The rows are grouped in 4 ways, from coarse to fine. Each group lies inside one group of the grouping before and may be the whole of it. The rows also spread widely along 11 directions, which tell nothing about the answers.
Known rows, each followed by its group in each grouping:
[-27  17  -2   1 -23 -23  13   1  21 -26 -35  20   2   2 -11 -11   6   9
 -16 -15   9   9   2   8  13   1  23]  Nov mamut leg duge
[ 14   5  -4  29  10   8 -14   8  27   7  13  -8  14  -5  17  -3  27  -8
  26  35   7  -4  19 -12  14  -2 -11]  mura vagu fid Mov
[ -6  -3   7  -3   6 -26  -9 -20  -3   0   7 -20   0  -5   2   2   0  11
 -14  -9 -17 -13  -2   6 -16 -13   8]  mura Lor Maka Visu
[ -9   4  29  -2  -1 -25   3  11 -14  -3   6  28   3 -16  -1   3 -18   1
   5 -21  -6 -17   2  20  -6  -2  15]  mura Lor Nite taga
[  6   6 -23   9   4  -3  16  16 -14  10 -28 -24   9  -3  14  12   8 -12
 -19  14  -5   4   0  12  16   4  22]  budeb fasas Tis nelo
[ 14  19 -26  -7   6   0  27   5  -6   6  -7   3   2  -6  17   7   3   7
 -14  -2 -16 -13   9  17  27  -1  10]  mura vagu Zis tona
[-17   0   0  -3  -4   9 -14  -1 -19 -10 -27 -17  -4  15 -25  15  -4 -18
 -24   2  -4  19 -13 -28 -28  27  -6]  Nov lipa Kan tato
[-13  11  -6  -5  18   8   0 -21   3 -11  -6 -11   2   6   4  -3  11  12
  -4  12  20  17  -1 -18  -6   3  -6]  mura totis kodim zap
[ 16  -1  13   3   9   7  29  22 -21  18   9   2  -8  -4  19  -1   6 -28
  -1   8 -11  -1 -19  -6  17  13   0]  mura totis kodim saz
[ -2  -1  15  14  15  16 -21   3 -25   0  -7  -8   5  -1  -8  11  -4 -17
  -3  19 -24   0   3 -21 -27  15  -4]  budeb lubi sori baro
[-10   3   3  -8   7 -19   7 -24 -13  -9   1  21  10   9  10  11 -10  27
   5   2   0   9   2  11 -10 -17  18]  Nov mamut daba fos
[ 14 -11   1  -4   0 -17  14  17 -18  24  20   2   4  -3   9  29 -25  -9
  20  -8   6  -4 -15  26   3   5   3]  mura vagu Zis bitig
[-12   1 -26  16  13  14 -19   5 -14   5 -25 -43   6  -7  -5  23  -4 -18
  -7  16  25  19  -5 -12 -16  16  -7]  mura Lor Maka mudu
[ 16  11   4   1  16  16   6 -11 -14   5  13   7  -5   3  12  -8  12  -4
  -8  13 -42 -18  11 -20   5  -4  -3]  Nov mamut leg sanu
[ 13 -11 -11   6  14  16  10  -6  -1  11   4 -14  -3   9   4   5  -7   3
   1   7  15  23 -18  -3   5   1  -4]  budeb lubi sori gibi
[  2  -2 -15  16  -6  -5   3  12   3  -1 -28 -13 -10  -1  -1   2   4 -15
 -29   3 -21   1  -4   3  15   9   9]  mura vagu fid Doson
[ -5   6 -21  19   6  16  -9  20  -3   5 -20 -27   5 -14  -7   6  -1 -20
  -6   3  16   9  -2  -3   6  14   1]  budeb lubi fitu lem
[  6 -12   1 -23   7   4  19 -10 -28  11   5 -17 -13  22  -1  21 -12  -4
 -15  -3  -4  18 -33 -13 -15  19  -9]  mura totis Lobep pova
[  5 -24  13   1 -17  -9  -3   8 -13   7  -6  -1 -17  19 -18  24 -26 -21
  -8  -3 -14  15 -30  -2 -17  29  -7]  mura vagu nosef Pifur
[  7   0  -9   2  20  25   5  12 -25   0  -3  12 -24 -22  -4   1 -31 -15
 -18 -23 -10  -3 -10  13  19   7  -2]  mura totis Lobep ruvo
[ -6 -15  13  32  10 -41  -5  -2  -1   1  -4   3  17  -2  27  14  -1   6
  22  30   8  11  -6  22  -9 -25  22]  mura vagu Zis bitig
[ 10   3   6 -14  -5   3   3  -1 -11   7  15  13  -2   9  -7  12 -11  -3
   4  -9 -28 -15   6  -4  -4   9  -5]  Nov mamut leg duge
[ -6   5 -14   5  14   4  -5  -8  -1  -2  -5 -15  11  -3  10  16   1   6
   8  15  20  11   4  -1  -5   0  -1]  mura totis Lobep ruvo
[ 12 -11  -2  16  -6   5  -8 -10  13   2 -10  -4   2  20   4  11   9  -1
   4  29 -11  11   1 -13  -6  11  -9]  mura Lor Maka Visu
[-12   8 -16   6   8  -2 -19   4 -19   0 -19 -21  28  -4   4  43  -7  -3
  14  24  11   4  17   3 -26  10   4]  mura totis Lobep ruvo
[-28  28   9  10  30   9 -32   5   9  -9  25 -13  12 -47 -14 -25   0   2
  19 -22  44 -13  18  -3  -4 -11  -8]  budeb lubi fitu lem
[ -2   7  -5   7  14  14   7   0 -20  -1  -5  19   1  -4   9   4 -10  -1
   2   6   4  13  -1   0   8  -2   8]  Nov mamut daba fos
[ -2  -3  -2   2  -3  -1  -8   5  13   5   6 -19   1  -6 -15   2  -5  -4
   1 -15   9   0  -6   1  -2   7  -3]  budeb lubi sori baro
[ 30 -21 -35   8  -3  13  -7 -14   0  13 -15 -34  -7  21  -4  25 -10   2
 -26  11 -44   3  -3   3   0   5  -2]  budeb lubi sori gibi
[  7  14 -19  16  15  17 -15  -9   7   6  -7 -44   5  -5   9  -5  34 -11
 -15  27 -17  -9  14 -29  -1   4 -12]  mura Lor Maka Visu
[  9  -3  18  13   0 -27  -8  -3  16   1  17   9   9  -4  12  -1  11   9
  15  12 -25 -22  17  10  -1 -17   7]  mura vagu fid Doson
[-21  -4   9  16 -16  -5  -6  -1  14 -29 -51  18  -5  19 -19  -4  -2   1
 -20  12   8  32  -7  -3  -3  18  14]  budeb fasas Tis nelo
[ -1  21  -6 -16 -12 -14  20   0   6   5  -8 -15  24  15  11  19  28   5
   3  22  -3  -4  15  -9  -5  17   5]  mura totis kodim saz
[ 22  -7  -4   0  13  19  12   2   2   9  21  20 -16 -11  -1  -8 -27   5
   3 -25  -2  -3  -7  19  26  -5  -2]  budeb lubi sori baro

New rows, each followed by its group in each grouping:
[ 21   0  15   1  11   7   5  24 -20  19  28  14 -10 -17   3   4 -14 -22
   8 -12 -23 -24   0   6  10   9  -7]  mura vagu fid Doson
[ 20 -15  24  16  23   0   2   0  -9  19  36  -3 -16 -12  18 -17   1 -12
   2   0 -18 -13 -16  -6   8 -13  -7]  mura Lor Nite taga
[ -5 -10  26   3  -6 -14 -22  29 -16  10  21   5 -11 -23 -25  14 -36 -29
  11 -33  -4 -20 -13  17 -11  17  -7]  mura vagu Zis bitig
[ 22  -3 -13  -6   7   5  12   9  -6  20  22   2   7 -13   5  18 -26   5
  16 -19   2 -11   3  28  14  -4   4]  budeb lubi sori baro
[ -2  20   9  -2  27  19  -8  15 -34   1   9   7  -6 -24  -5   1 -11 -19
  -8  -8 -14 -17   7  -8  -3  13  -6]  mura vagu fid Mov
[  9   3  20  19   0  -5 -18  -3  10  -2   5  20  15  -1  12   6  10   5
  24  28 -21 -16  28  -1 -10  -3   0]  mura Lor Maka Visu
[-11  -4  18  -2   2 -25 -22  -3   8   1  26  -2  13  -4 -10  17 -13   8
  31  -6  23  -4   3   9 -22   0  -6]  mura vagu fid Mov
[-12  -4  -3 -15 -12 -51  18 -13  14  -2   1 -14   7   8   3  11  -1  25
  -7 -17  14   4 -11  25  -3 -12  20]  mura vagu fid Doson
[ 37  -6  16 -22 -11   1  17   6  -4  28  35   1   4  23   2  18   4  -6
  15   6 -34 -22   3  -4  -2  20 -11]  budeb fasas Tis nelo
[  4  -5  -1  10  25   5 -16 -12   8  12  31 -34  -3 -18   0 -14   2   1
   3  -9   7  -6  -5  -6   0 -17  -9]  budeb lubi sori baro
[ -3  27 -16  14   4  26  -3  -1  25 -13 -24  -9  -5  -8   0 -25  34  -6
 -23  13  -3  -1  17 -27  20  12  -8]  mura Lor Maka Visu
[ -2   9  -2 -22 -20 -14   5   4   6   0 -10 -15   2   9 -20   8   3   0
 -21 -17 -16 -12   4   5  -2  19   8]  budeb fasas Tis nelo
[  4  -5  27   9  -9 -22 -18   3  18  -1  20  11   5   1  -6   2   5  -3
  17   5 -20 -20  10   1 -10   2  -4]  mura vagu fid Mov
[  4  -4  17   4  23   6   1 -20 -21   2   7   0   7  17  10   7   1   8
   5  28  -8  15  -9 -18 -25  -1  -2]  budeb lubi fitu lem
[-14  14   2  -6 -18 -18  12  43 -12   3 -12  12   2 -25 -15  16 -26 -23
   2 -34  21  -7  -8  29   9  25  12]  mura vagu nosef Pifur
[  9  -6   1  26  -5   8 -13  13  20   6  -2 -14  -7   3  -1  -6  18 -24
   2  21 -13  -1  -3 -18   9  14 -15]  mura vagu Zis tona
[-11  25  13  14  36 -16  13  -8  -9  -8   7  -9  -3 -30  29 -39  29   1
 -22   7  -9 -13   0  -5  12 -30  17]  mura vagu nosef Pifur
[ -5   6  -6  -5  -3 -10  -4 -10  -4 -10 -19   4  10   9   1  22  -4  11
  -5  11 -18  -3  15   6 -11   7   7]  mura totis kodim zap
[  3  13  -3 -14  18  14   6 -13  -3   8  19 -18  -1  -1   3  -3  10   4
   0   0  14  -1  -2 -20  -5   6 -17]  mura Lor Maka mudu
[  1   9  -9   5  -5  -5   8   1   6  -4 -18   9  13  11   7  20   3   7
   8  22   7  10   7   4   1  11   4]  mura vagu Zis bitig
[ -9  -3 -23  -7  10 -41  24 -22  10   0  -1 -27  11  -3  28   6   5  33
  -5  -5  31  15 -13  29  10 -32  25]  mura totis Lobep pova
[  0   2   5  17  26   8 -22   2 -23   8   6 -32  -6 -13   4  -2   9 -24
 -14  14 -28 -12  -3 -20 -13   3 -10]  mura vagu Zis tona
[ 19 -14   5 -17  14  -1  46  -3 -19  24  26  -7 -13  14  13  -1 -11   1
  -3 -13  16  22 -46   2  11   2   0]  budeb lubi fitu lem
[  9   7  19 -15   4  -5  27  -2  -8   2  18  34   0   3   3  -4 -12  16
   6 -14  -5  -5  -5  13   7  -1   9]  budeb lubi fitu lem
[-13  55  -6 -13  21  37   5  10 -28 -22 -24  30   1 -22 -10  -5  -2  -4
 -23  -5  -9 -12  30 -14   5  28  -3]  mura vagu nosef Pifur
[ -4 -11  35  17  16   9 -43  -9 -13  -1  13 -17  -6  -4 -19  -6   0 -18
  -6   9 -40 -13   0 -31 -39   6 -13]  budeb lubi sori baro
[-18   0 -19   7   3   6 -27   3  -3  -4 -18 -27  11  -5 -11  29 -14  -8
   9   8  28  16   4  -2 -18  19  -8]  mura totis kodim zap
[  7 -11  23 -14   0 -15  26 -13  -5   7  16  -6 -12  15  -1 -12   3   4
 -18 -13 -17   5 -31  -6  -4  -3   5]  budeb lubi sori gibi
[-34  -6  10   4 -13 -30 -22   5 -18 -19 -39   0   9   1 -20  33 -26  -5
  -8  -1   0  13  -3  15 -35  16  19]  mura totis kodim saz
[-10   6  -3  38  40  -4 -36   1 -13   8   8 -42  19 -29  24   2  18 -14
  15  37   4  -7  15  -9 -15 -21  -1]  mura vagu Zis tona
[-15  12  15 -20  30  -1   4  -9 -48   4  23 -16 -16 -21  -4 -17  -8 -11
 -33 -33 -22 -15 -19 -13 -11  -8   5]  Nov mamut daba fos
[ -4  16   5   5  18   7 -22  10 -13   6  19 -19  -1 -27  -7  -2  -2 -19
   1  -7  -6 -22   9  -9  -9   7 -12]  mura vagu nosef Pifur
[ -4   8   7 -10   0   2 -16  -9  12  -1  27   0  -3  -4 -16  -7  -4   4
   9 -19  -3 -16   9  -9  -3   0 -13]  Nov mamut leg duge
[-11  -2  13  14   6 -24  -7   1   5   0   2 -29   4 -11  12  -9  24  -9
  -5  10  -6  -7  -5  -8  -7 -10   6]  mura totis Lobep pova
[ -3   3  -2 -18  10  20 -19 -10 -12   3  12 -29 -15  -1 -24   6  -9 -12
 -19 -15 -14  -6  -6 -24 -17  24 -23]  mura totis kodim saz
[ 12   3   3 -22  10 -20  14  -1 -23  21  31 -12  11   1   9  27  -9   4
   8  -6 -11 -16  -3  11 -12   1   2]  mura vagu fid Mov
[-14   0  30  24 -20 -15 -10  17  -1 -16 -35  37  15   8  -2  16  -1 -11
  15  27  -6   9  10   2 -19  19  13]  mura Lor Maka Visu
[  8   5  25   1  18 -11   8  -3   1  10  39  10   1 -18  18 -17   7   3
  18  -5   1 -20   1   4   6 -19  -2]  mura Lor Maka mudu
[  2 -31  16  29   3 -20 -16  10  11  13  18 -22  -2  -6  11   5  -2 -20
  23  11  16   9 -23   5  -4  -9  -3]  mura totis Lobep ruvo
[ -7 -14  -6   5   0 -24  13   8 -20   3 -19  -6  -2   2   4  23 -22  -4
 -11  -6   9  20 -23  23  -2   2  19]  mura vagu fid Doson
[-14   9   1  17 -15 -36   1  17   9  -2 -27 -17  14 -14   7   1  19 -10
 -16   2 -10 -14   7  11   3  -2  24]  mura Lor Nite taga
[ -8   7   5 -12 -16 -22 -18  20  -6  11   7 -20  17  -6 -20  33  -9 -15
  12 -12  -6 -22  12   5 -25  24  -5]  mura vagu fid Doson
[-16  -9   2 -24  -1 -20  -1 -11 -23  -1  -2 -21  -4   7 -16  27 -24   2
 -16 -21   0   6 -21   6 -27  11   2]  mura totis Lobep ruvo
[-11  26  -8   1   5  20 -28   4   0 -12 -10 -20  -3 -20 -23 -15  16 -17
 -30 -12 -28 -25  21 -25  -4  11  -9]  Nov lipa Kan tato
[  4  15  -8  -8  17  13  13   4 -23  13   2 -26  -1   1   7   6  12 -16
 -14   9  -9  -1  -8 -20  -1  16  -9]  mura vagu Zis tona
[ -8  -7 -20  21 -11  -9 -24 -11  43  -8 -14 -23   4   0  -7   1   5   9
   4   4  28  14   3   4   4  -2  -4]  mura Lor Maka Visu
[ 21  -3  -5   9   4  13   4  15   2  24   9 -34   4   6   9   3  22 -24
   2  23  -7  -3  -3 -17   8  15  -8]  budeb fasas Tis nelo
[ -7  10  43   8 -16 -14  -2  24   5  -7   1  32  13  -6 -12  -4   3 -11
  18  -1 -13 -14  12   3  -9  11   8]  budeb lubi sori gibi
[ -3  29 -18 -27  24  16  45  14 -43  17  -5 -35   3  -8  17   8  18 -20
 -26  -1  13   5 -20 -19   7  20   1]  mura totis Lobep ruvo
[-13  16  10 -17  20  10 -20   5 -38   5  12 -30  -6 -23 -19   6  -8 -25
 -25 -20 -28 -27   1 -19 -25  19 -11]  mura totis kodim saz
[-24   9 -13 -16  -9 -21  16 -11   9  -8 -22 -35  14  18  -1  16  20   8
 -11   7  35  27 -17 -12 -14  14   6]  mura totis Lobep ruvo
[ -9   9  -4  24   1  -1 -11   2  14 -16 -28   4   6   0   2  -1  14  -1
  -5  24  -3   8  16  -8   3   4   5]  mura vagu fid Doson
[-11  12 -22   6   2  -5 -13  -1  17   0  -7 -28  17  -2  -1  16   8   5
  11  12  28   8  10  -2  -4   7  -6]  mura vagu Zis tona
[ -5 -18 -18  10 -10 -20   0   8   7   5 -18 -27   2   2   3  20  -9  -9
  -3   0  16  17 -17  18   4   5   9]  mura totis kodim zap
[ -5  20  30   9  10  -6 -16   9  12 -10  25  36   6 -25   0 -15   0   4
  28  -5  -4 -28  25   8   4  -8  -4]  mura vagu Zis tona
[-10   4  11  -7 -21  -7  -5  20   0  -1 -16  -6   6   8 -24  14  -2 -17
  -3  -5   3   2  -3  -4 -11  33   2]  budeb fasas Tis nelo
[ 18  -1  -8   1  15 -13  13 -12  14  13  28 -11   6   1  23   0  12  15
  13  10   9  -3  -1   7  15 -17   0]  mura vagu fid Mov
[ -9  27  24 -13  -9 -21  13   6   5 -15   1  38  15 -13  -7  -8  -1  19
   2 -22 -15 -25  23  21   1  -5  21]  budeb lubi sori gibi
[  8 -23  19  28   1 -13 -27 -18  23  -4  24  21  -1   5   8  -8  -4  12
  26  13 -15  -2   5   6   0 -26   1]  Nov mamut daba fos
[ 28  15 -19  11  64  23  10 -22 -28  16  31  -5  11 -14  50   2  10  18
  12  37  -7  -7  19  -2  13 -33  -1]  mura vagu fid Mov
[-19  -5   2 -19 -13 -21 -21  -1   1  -2   3 -37 -12  -1 -40  10 -15 -12
 -25 -37  -3  -6 -19  -5 -22  23  -9]  mura vagu fid Mov
[  4  11   2  15  -1  -9  -2 -18  40  -9   4  11  23   9  13 -10  27  30
  23  27   5   0  25  -1   5 -16   5]  budeb lubi fitu lem
[ -3   6  16 -15   2 -12  -4 -15   2   0  18 -14   7   4 -12   0   5  11
  -4  -9 -14 -11   2  -8 -22   0  -1]  budeb lubi sori gibi
[ -2   4 -10   3  12  -4   4   5 -17   7  -6  -9   6 -13   9  15 -11  -1
   1   0  13   2  -1  12  -2  -1   7]  mura Lor Maka mudu
[  3  -4  22  13  -5  -3 -11   7   3  -6  -4  11  -6   0  -1  -1   7 -12
  -2  11 -34 -13   5  -8  -5   8  -1]  mura totis Lobep pova
[  0  -7  13  -4  -2 -12  11  -1 -16  -9  -9  31 -19   4  -7   4 -28   3
 -19 -19 -23   2 -15  19   5   3  10]  mura vagu Zis tona
[ -8  13   4  -3  19  12  -6  17 -19   6  12 -21 -11 -31  -6 -11  -2 -27
 -14 -21  -4 -19  -5  -8   5  10  -8]  mura totis kodim zap
[  6  -2  -5  17 -21   5   3  18  12  -2 -28  19   3   7  -2  16  -5 -11
   8  13   3  11   3   6  10  24   2]  mura Lor Maka Visu
[  2   6  10  -7  14  13   0  -2 -31   2  12  20 -10  -6  -3   0 -16  -6
  -9 -12 -26  -9  -1  -5  -2   3   0]  Nov mamut daba fos
[-23 -16   8  22 -19 -36 -16  10  23 -13 -21  -4  -1  -1 -14   5  -8  -5
   1  -6  20  17 -13  15  -5   3  11]  mura vagu fid Doson
[ -3   1  -5  17  19  -1 -12 -17  -1  -9 -12  -1  -1  -5  10  -3  -1  11
 -12  11  -7   4   6  -1  -3 -12   6]  mura Lor Nite taga
[ 3  3  8 18  4 -4 15 -1 18 -6 -4 29 11 13 20  2  9 12 29 33 30 25 -1  0
 11 -1  2]  mura vagu Zis bitig
[ -6  11  -4 -11  16   9   2   1  -8   5  11 -28  -7 -14  -2  -6   7 -10
 -12 -12   8  -5  -9 -15   0   8 -10]  mura totis Lobep pova
[ 16   0  -8   3   6 -10  18   4   7  18  18 -10   2 -12  21  -2   5   2
   8  -6   9  -8  -5  16  21 -11   5]  mura Lor Maka Visu
[-10  25 -22  11   2  10   1   8   5  -6 -33 -26   8  -9   3  -2  27 -12
 -21  16   3   0  12 -16   6  13   2]  mura Lor Maka mudu
[-25  10  20 -30 -25 -35  -2   7   2  -7   6  12  13   4 -28  26 -23   9
  16 -31  19  -7   0  16 -24  22   1]  mura vagu Zis tona
[-24  15 -13  25   8 -18   5  15   2 -16 -43   2  18 -21  15  -4   5   5
  -6  10  31  15  10  27  18 -13  37]  budeb fasas Tis nelo
[ 14  21  -9  -5 -13  26   8   9  31  -1  -1   4   0   2 -14 -14  19  -2
  -6  -5 -14 -14  18 -16  22  23 -12]  budeb lubi sori baro
[ 13  17  -7  -3   3   2  15   2  -5   9   9   4  10   0  16   2  14   1
   4   7 -22 -19  17  -1  14  -5   7]  Nov mamut leg duge
[ 14 -27   5   6   0  -8  -9 -13  14  12  21 -21 -10  14   3   7   0  -1
   7   7  -6   6 -19  -5  -6  -2 -13]  mura totis Lobep pova
[ 11 -13   6   0   3  -1  32 -10 -22   6  -7  24  -3  32  19  15  -8   4
   2  21  -7  28 -22  -4   1   2  10]  Nov mamut leg duge
[ -3   8  17  13  -9  12  -3  10   7 -12  -5  46   3   5  -4  -4  -1  -5
  19  10  -1   6  11  -8   7  12   0]  Nov mamut daba fos
[-13  -5  11  -4   5 -14 -31  17 -28  11  16 -35   0 -27 -19  22 -21 -26
  -1 -24 -12 -25  -4   5 -29  11  -5]  mura totis Lobep pova
[ -6 -13 -14   3 -10 -40  15  -1  -4  11 -10 -29   5   5  13  13   1  -2
 -13  -5  -5   6 -19  19   3 -15  26]  Nov mamut leg duge
[ -7  -3   2  25  -2   7 -17  17  -9  -7 -31  -4  -3  -5  -3   8   3 -28
 -11  19 -23   1   3  -8  -4  18   3]  mura totis kodim zap
[  9 -11 -11  -9   6   0   5 -22   3   3   8   3  -9  10   0  13 -22  21
   1  -9  11  11 -10  10   0  -3  -6]  mura Lor Maka mudu
[ -3  19 -15 -16 -11   1  16   5   9   0 -10  -5  19   5  -9  17   1  11
   4  -7  19   5  10   6   2  15   4]  budeb lubi sori gibi
[-15   9   4   8  12 -11   1  10  -9  -7  -4  12  -2 -20   1  -2 -15  -1
   0 -12  15   1  -5  17   7  -4   9]  mura vagu Zis tona
[ -5  37 -20   7  32  20  14  -9   4 -12 -14  -5   5 -13  20 -21  33  11
 -17  21  10   4  20 -19  21  -7   2]  mura vagu fid Doson
[ -3   4   6  10  10 -21  -1  -5   0   4   2 -19   4 -11  13  -7  15   0
 -12   4 -13 -13   1  -1  -2 -13  11]  mura Lor Nite taga
[-20  33 -14  15  15  12  14  -6  11 -27 -42   3  -4 -16  10 -34  30   6
 -36   9  11  12   8 -13  25  -4  14]  mura Lor Maka Visu
[  7  -3   1   8  -3 -12  -4   5  -6  18  -2 -41  19   8   6  18  21 -14
  -1  24 -26  -9   2 -12 -20   6   5]  budeb lubi sori baro
[  7   0 -13  13 -13   3  19  23  21   2 -15  13  -2   3   2   5  -2  -8
   9   3  29  20  -7   9  30  17   1]  mura vagu fid Doson
[ -7  14  21 -15   7 -28  15  -2   2   0  28  11  13 -16  14  -3   6  17
  20 -13  12 -18   7  15   0 -15   9]  mura totis Lobep pova
[-11   1  17  16 -18 -20 -27  20  13  -8  -9  -4   1 -25 -25  -7  -5 -16
 -12 -23 -36 -33  15  14  -4   2  13]  budeb lubi sori baro
[-23  21   4  -6  26  18  -8  -3 -25  -8  -3 -14   2 -14 -15  -4  -6  -2
 -10  -9  23  11  -6 -18 -18  11  -5]  budeb lubi fitu lem
[-16  30  48 -21  -2 -26  24   3   3 -13  22  44   5  -6   0 -22  13  13
  11 -16   0 -18   6  -1   1   0   6]  mura vagu Zis tona
[ 10  -6 -18   4 -15   9  13   7  16   1  -7  16  -9  10  -5   6 -14  -3
   5  -9   9  12  -6   6  26   9   0]  Nov mamut leg sanu
[ -3  -9  21  26  -9 -19 -17   9  22  -2   2  -4   0   0   0  -6  15 -14
  10  17 -10  -4  -3  -7  -3   1  -3]  mura vagu Zis tona
[  3   2 -13  -1 -14  18   6  14   5   0 -19  -4  -9   7 -24   5 -11 -13
 -16 -14   2  11 -11  -4  10  30  -5]  budeb lubi fitu lem
[ -9  11   6   6  32  -2  -1 -27 -14 -18  -1  11   2  -7  16 -17   9  20
 -14  10  -9   3   7  -6  -5 -29  13]  Nov lipa Kan tato
[ 14   4  14   0 -13   0   7  12   7   8   7  12  12   6  -3   9   4  -3
  14   6 -19 -13  11  -1  -2  13   1]  budeb lubi sori baro
[  2   3 -18 -33  11  -5  21 -11 -15  19  20 -44  -9   7  -4  12  -5   1
 -19 -23  12   5 -30  -6  -3  11 -11]  mura vagu Zis tona
[  5 -14  15  26  20   6 -25   5  -6   1  14   9 -18 -16  -2  -7 -20 -14
   5  -1 -13  -5  -7   3   2  -6  -9]  mura vagu Zis tona
[-13   4  22  24  10   2 -21  -6   7 -12  -7   4   5   6   1  -4  16  -6
  13  35   6  13   2 -28 -19   8 -10]  mura vagu Zis bitig
